The first 8 rows are patterns. Each new row is the sum of 2 different patterns, raised or lowered, with some noise. Before adding, each is slid sideways (what falls off one end comes back at the other) and multiplied by a number that may be negative. Names go in the order of the patterns.
Some rows, each with the names of its patterns after it:
2; -9; 13; -28; -15; 10; -2; -6; -10; 20; 12; -4; 20; -2; 0; 9; 11; -3; 23; 2; 11; -7; 13; -17; 3; 4; 1; -4; 1; -3; 0 : J902
-6; -5; 7; -1; -5; 1; -9; -7; 1; 1; 17; -27; -2; 0; 5; -7; -1; 35; 25; 3; 2; -3; 11; 6; 0; 3; -23; 3; -8; -1; 2 : J49
8; 1; -8; -1; 16; 9; -13; 17; 11; -15; 5; 1; -21; -1; -13; 0; 35; -11; -16; 1; -7; -26; -12; 6; -23; -9; -20; -22; 6; -3; -20 : J168
-3; -12; 12; 5; 3; 3; 0; 6; -2; -3; -18; -19; 3; 11; -29; -23; 3; 3; -1; -3; 6; 1; -1; 0; -6; -4; 9; -9; 2; -3; 10 : J10
-2; -23; 4; -3; 26; -4; -6; -6; -2; 0; -3; -7; 0; 2; -7; -16; 18; 5; 12; 7; 1; -4; -3; -9; 3; -6; -7; 5; -18; -5; 18 : J909
11; -13; 34; -14; 13; 8; 11; 2; -1; 20; -8; 0; 26; 3; -9; 3; -9; 9; -3; -35; 7; 0; 1; 3; 0; -16; -6; -27; 6; -9; -9 : J344
6; 6; 14; -11; 0; -27; 6; -6; 24; -24; 4; 7; -28; -22; -5; 3; -4; 9; -12; -6; -1; 6; 15; 2; 2; -4; -5; 4; -18; -7; 11 : J822
-8; 2; -2; 3; -5; 16; -20; -21; -5; 2; 7; 9; 24; 16; -5; -2; 14; 12; 6; 5; 4; 1; -9; 19; 0; 14; 12; 2; 7; 12; -9 : J701

New rows, each followed by the names of its patterns:
-25; 10; -3; -13; -11; -16; -6; -11; -33; -12; 5; -34; -19; 0; -21; -17; -38; 14; -4; -18; 18; -20; 17; -11; 11; -6; 21; -4; 1; -1; -2 : J902 J344
18; 3; 4; -11; -6; -2; 30; 1; -9; 7; 2; -3; -14; 0; 10; 8; -3; -7; -3; 8; -5; 7; 11; 1; 4; -14; 6; 10; 4; 0; 11 : J10 J701
27; 20; -7; 26; 25; 18; 15; 32; 29; 6; 24; 19; 27; 29; 8; 21; 30; 23; 29; 20; 11; 25; 24; 20; 3; 9; 25; 8; 17; 26; 15 : J168 J10
16; 12; 18; -4; 13; 23; 11; 15; -1; 22; 25; 15; 45; -11; 16; 22; 27; 8; 28; 50; 46; 14; 25; 2; 30; 24; 17; 19; -6; 17; 9 : J902 J49
-27; -55; -52; -26; -33; -30; -33; -45; -32; -18; -12; -45; -20; -30; -11; -27; -28; -38; -29; -25; -32; -27; -21; -28; -33; -52; 5; -23; -19; -27; -19 : J49 J909
-16; 5; -32; -22; -2; -19; -23; -16; 14; -13; -23; 12; -10; -9; -3; 4; -11; 12; -8; -2; -16; 8; -27; -6; -6; -3; -12; -15; -4; -6; -6 : J902 J10
-1; -1; -3; -15; -14; 1; 2; 0; 33; -6; 10; -20; -8; 3; 4; 18; 18; 21; 5; -2; 8; 14; 17; 15; -8; -9; 12; -7; 2; 8; -2 : J168 J822
18; 22; 7; 25; 5; 19; 19; 13; 38; 1; 32; 10; 8; -2; 25; 18; 24; 5; 18; 43; 12; 18; 6; 27; -9; 15; 31; 36; 4; 14; 42 : J902 J344
-19; -9; -12; -39; -34; -11; -12; -12; -11; -29; 15; 2; -1; -11; 1; 1; -30; -18; -3; -38; -8; -8; -20; -14; -3; -35; -12; -36; 20; -22; 6 : J902 J49
26; 28; -11; 28; 9; 53; 2; 28; 60; 52; 26; 22; 35; 25; 27; 39; 27; -7; 27; 7; 26; 21; -11; 20; 28; 20; 17; 19; -1; 11; 0 : J49 J344
12; -11; 0; 1; -1; 6; 13; -18; -11; 14; 17; 21; -5; 18; 4; 3; 12; 3; 0; 30; 14; 15; 12; 19; 15; -11; 42; 40; 20; 16; 8 : J10 J701
5; -10; -6; -8; -3; -7; -5; -3; -25; -20; 2; -2; 4; -4; -11; -6; -10; -19; -6; -16; -15; -3; -21; -1; -10; -9; -26; -1; -13; 13; 11 : J49 J909
14; -4; 10; -6; -7; 17; -4; 35; -22; 12; -28; 18; -9; -7; 29; 11; 11; 0; -10; -10; 18; 5; 7; -9; -10; 19; -6; 5; 6; -5; 19 : J344 J822
28; 0; -5; -16; 37; -8; 1; -28; 6; 10; -5; 11; 4; -10; 8; 10; 0; 16; 13; -11; 23; -12; -2; 2; 5; 8; 23; 6; 29; 8; 7 : J909 J344
-38; -44; -19; -9; -7; -17; -7; -21; -15; -12; -11; -9; 4; -31; -4; -5; -37; -28; -15; -13; -8; -1; -21; -20; -25; 12; 1; -11; -17; -12; -12 : J49 J822
-14; -5; 5; -18; -8; -33; 15; -2; -10; 21; -15; 33; -9; 18; 6; 22; 4; 4; 16; 0; -11; 26; 5; -8; 1; -7; 6; -5; -32; 1; 6 : J902 J344
9; 15; 15; 8; 15; 20; -3; 13; 26; 11; 10; 20; 9; 25; -4; 35; 12; 13; 9; 17; 10; -18; -6; 7; 4; 25; 5; 15; 15; 12; 31 : J49 J909
27; 6; 19; 0; 9; 29; 17; 11; 13; 33; 27; -1; 21; 18; 26; 3; 11; 17; 41; 18; 25; 16; 30; 1; 20; 17; 15; 21; 11; 16; 16 : J902 J10
-1; -8; 2; -1; -1; 5; 30; -13; -6; 14; 16; -12; 7; 35; 11; 6; -3; 2; 36; 4; -7; 7; -21; -10; -11; 8; -9; -7; -15; -3; 9 : J49 J168
16; 39; 30; 14; 12; 6; 8; 26; 8; 20; 0; 9; 7; 15; 2; -2; 6; 11; 9; 0; 21; -13; -11; 6; 9; 27; -5; 22; 17; 7; 1 : J49 J701
-18; 8; -16; 6; -12; 8; -17; 1; -10; -27; 3; -27; -9; 34; -17; -30; -8; -25; -22; -24; -35; -23; -18; -26; -24; -5; -26; -31; -29; -5; -25 : J168 J344
11; -15; 5; -21; 14; -12; 22; 3; 0; 0; 14; 5; 7; 5; 0; 9; -5; 32; 30; -23; 5; 10; 17; -16; -5; 34; 4; 8; 8; -4; 3 : J902 J49
26; 25; 31; 10; 17; -2; 26; 11; 36; 2; 30; 14; -5; -7; 9; 19; 18; 27; 14; 10; 21; 27; 29; 30; 21; 3; 16; 33; 0; 13; 13 : J909 J822
11; -5; 3; 13; 23; -1; 3; -5; 7; -9; 16; 19; 35; -13; 9; 20; -8; -4; 5; 13; 6; 8; 12; 2; 14; 18; 19; 13; 17; -1; -1 : J822 J701
2; 23; -3; 35; -7; 1; 16; -19; -5; 31; 6; -2; 20; -1; -12; 3; 19; 10; 6; -1; -7; 10; 11; -15; 11; 19; 11; 15; 33; 8; 2 : J168 J822
-33; -40; -22; -24; -36; -16; -17; -33; -41; -26; -36; -26; -27; -8; -47; -26; -57; -10; -16; -40; -14; -14; -30; -46; -33; -35; -33; -30; -39; -46; -39 : J168 J822
0; 0; -9; 34; 0; -16; -1; 1; 7; -23; -9; 5; -3; 18; -4; -17; 13; 23; -24; -4; -10; 10; -18; 12; -2; -4; 5; 6; -10; 8; -2 : J902 J10
-26; -16; -33; -28; -19; -11; -13; -20; -17; -23; -33; -45; -18; -30; -27; -20; -17; -19; -48; -19; -15; -9; -13; -4; 2; -31; -23; 5; -12; -21; -20 : J344 J701
-4; -4; -38; -17; -5; -4; -8; 0; -13; -22; 7; 14; 10; -6; -10; -16; -29; -13; -18; -12; -8; -8; -3; 2; -18; -5; -20; -16; -12; 2; -35 : J822 J701
-53; -31; -1; -18; -9; -40; -16; -10; -13; 5; -15; -7; -11; -16; -13; -7; -7; -28; -16; -22; -12; -11; -12; -13; -21; 3; -10; -11; -24; 1; -11 : J49 J909
-33; -36; -29; -14; -1; -31; -10; -24; -28; -1; -14; -30; 9; -11; -12; -8; 20; 1; -30; 20; 10; -19; 0; -4; -21; -11; -22; -23; 10; -13; -13 : J168 J10
13; 2; 16; 3; 24; -2; 4; -6; 16; 4; 8; 17; 2; 37; -9; 41; 27; 7; 13; 16; 31; -11; 2; 26; -6; 5; 13; -2; 7; 11; -28 : J902 J344
10; 19; 4; 40; 24; 0; 6; 8; -17; 11; 14; -35; 10; -5; -6; 21; 7; -18; 14; -11; 9; 4; 17; 29; -11; 52; 9; 11; 22; 21; -3 : J168 J344
-3; -4; 6; -3; -1; 5; 5; -18; -3; -6; -6; 5; 1; 22; 7; -28; 0; 11; 8; 2; 2; -10; -7; -28; 14; -9; 1; 12; -10; 23; -1 : J344 J701
2; -4; -13; 3; -7; -18; -9; -9; -3; -18; -9; 11; -7; -8; -21; 33; 7; -9; 12; 5; 4; -5; -4; -12; -13; -1; -11; -11; -14; -12; -11 : J49 J822
2; -4; -4; -1; 5; -6; -3; -2; -17; 0; 15; 8; -32; 3; 0; 23; -7; -5; 17; 14; 3; -1; -4; 9; 5; -4; -10; -1; 3; 5; 5 : J49 J909
6; 2; 1; -9; 0; -14; -18; 4; 27; -11; 5; -3; 21; -13; 6; 25; 27; 15; -9; 1; 3; 1; 1; 2; -6; -27; -10; 6; -11; -9; 4 : J168 J822
8; 15; 7; 2; -6; -17; 33; 12; 2; -5; 10; 4; -27; -18; 11; -5; 8; -11; -3; 6; 1; 22; 11; 18; 6; 7; 9; 15; -7; 20; 22 : J49 J701
9; -14; -9; 1; -12; -12; -8; -10; -31; -21; 7; -30; -19; -4; -6; -16; -6; 1; 3; -10; -37; -2; 6; -15; -10; -9; -19; -15; 14; -32; -17 : J168 J10
3; -10; -7; 2; -3; 0; 2; -3; -19; -6; -8; -3; 4; 8; -7; -12; 3; -18; -3; 1; -25; -5; -2; -9; -3; 11; 5; -1; -2; 1; -1 : J168 J701
-42; -31; -34; -5; -6; -21; -21; -29; -32; -43; -37; -20; -18; -40; -34; -28; -24; -28; -32; -8; -34; -21; -32; -33; -23; -30; -35; -25; -28; -22; -16 : J10 J701
-22; -3; -16; -13; -1; -1; -6; 9; 2; 2; 4; -3; 14; -9; 2; 14; 15; -5; -3; -20; -11; -7; 6; 1; -10; -3; -1; -2; -5; 1; 14 : J909 J701
-4; -1; -7; 4; -20; 10; 2; -12; -6; -7; -31; -41; -18; 2; -5; -19; -12; -8; -12; -10; -11; 3; -17; -10; -16; -18; -1; -15; -24; 10; 4 : J10 J701
-23; -9; -12; -15; 19; -33; -17; -12; 1; -47; -17; 0; -46; -30; -29; -26; -6; -5; -33; -7; -8; -11; -1; 6; -2; -21; 1; 3; -32; -12; -2 : J168 J822
8; 11; 13; 8; 3; 0; 1; -6; 1; -13; -14; 6; -6; -18; 2; 2; -15; 3; -1; 24; -2; -4; -3; -3; -3; 3; -8; 2; 0; 2; -13 : J10 J909
18; 1; 2; -7; 31; 3; 14; -1; 16; -2; -21; -26; 1; 2; 5; -9; -4; 0; 1; 22; -4; 17; -13; -8; 11; 5; -7; -5; 18; 8; 8 : J902 J49
-6; 24; 4; 9; 7; 22; -2; -1; 8; 10; 23; 5; 49; 33; -1; 11; 23; 26; -4; 4; 14; -6; 6; 21; 3; 9; 19; -8; 14; 8; 10 : J902 J701
68; 40; 46; 19; 64; 42; 35; 63; 65; 58; 23; 38; 24; 46; 46; 46; 40; 37; 37; 43; 52; 41; 53; 60; 33; 33; 55; 34; 32; 30; 44 : J909 J822
28; 35; 25; 27; 47; 23; 23; 38; 12; 31; 23; 2; 30; 23; 29; 32; 40; 31; 21; 0; 50; 36; 19; 33; 17; 51; 13; 34; 32; 34; 31 : J10 J344
14; 10; 16; 10; -1; 37; 31; 8; 10; 1; 30; -2; -9; 7; -14; 16; 6; 24; 21; -1; -1; 24; 16; 8; 13; 0; 0; 1; 22; 25; -11 : J49 J701
-4; 2; 18; -7; -1; 6; -8; 10; -11; 2; -6; 12; 5; 3; -4; 7; -15; 23; 26; -1; 10; -28; -18; -14; -17; 3; -4; 4; -1; -6; 13 : J902 J701
4; -2; -1; -3; -23; -3; 2; 5; -15; -7; 4; -13; -8; -1; 2; -12; -5; -6; -4; 12; 8; -9; -4; 26; 14; -3; -4; 3; -8; 8; 11 : J10 J701
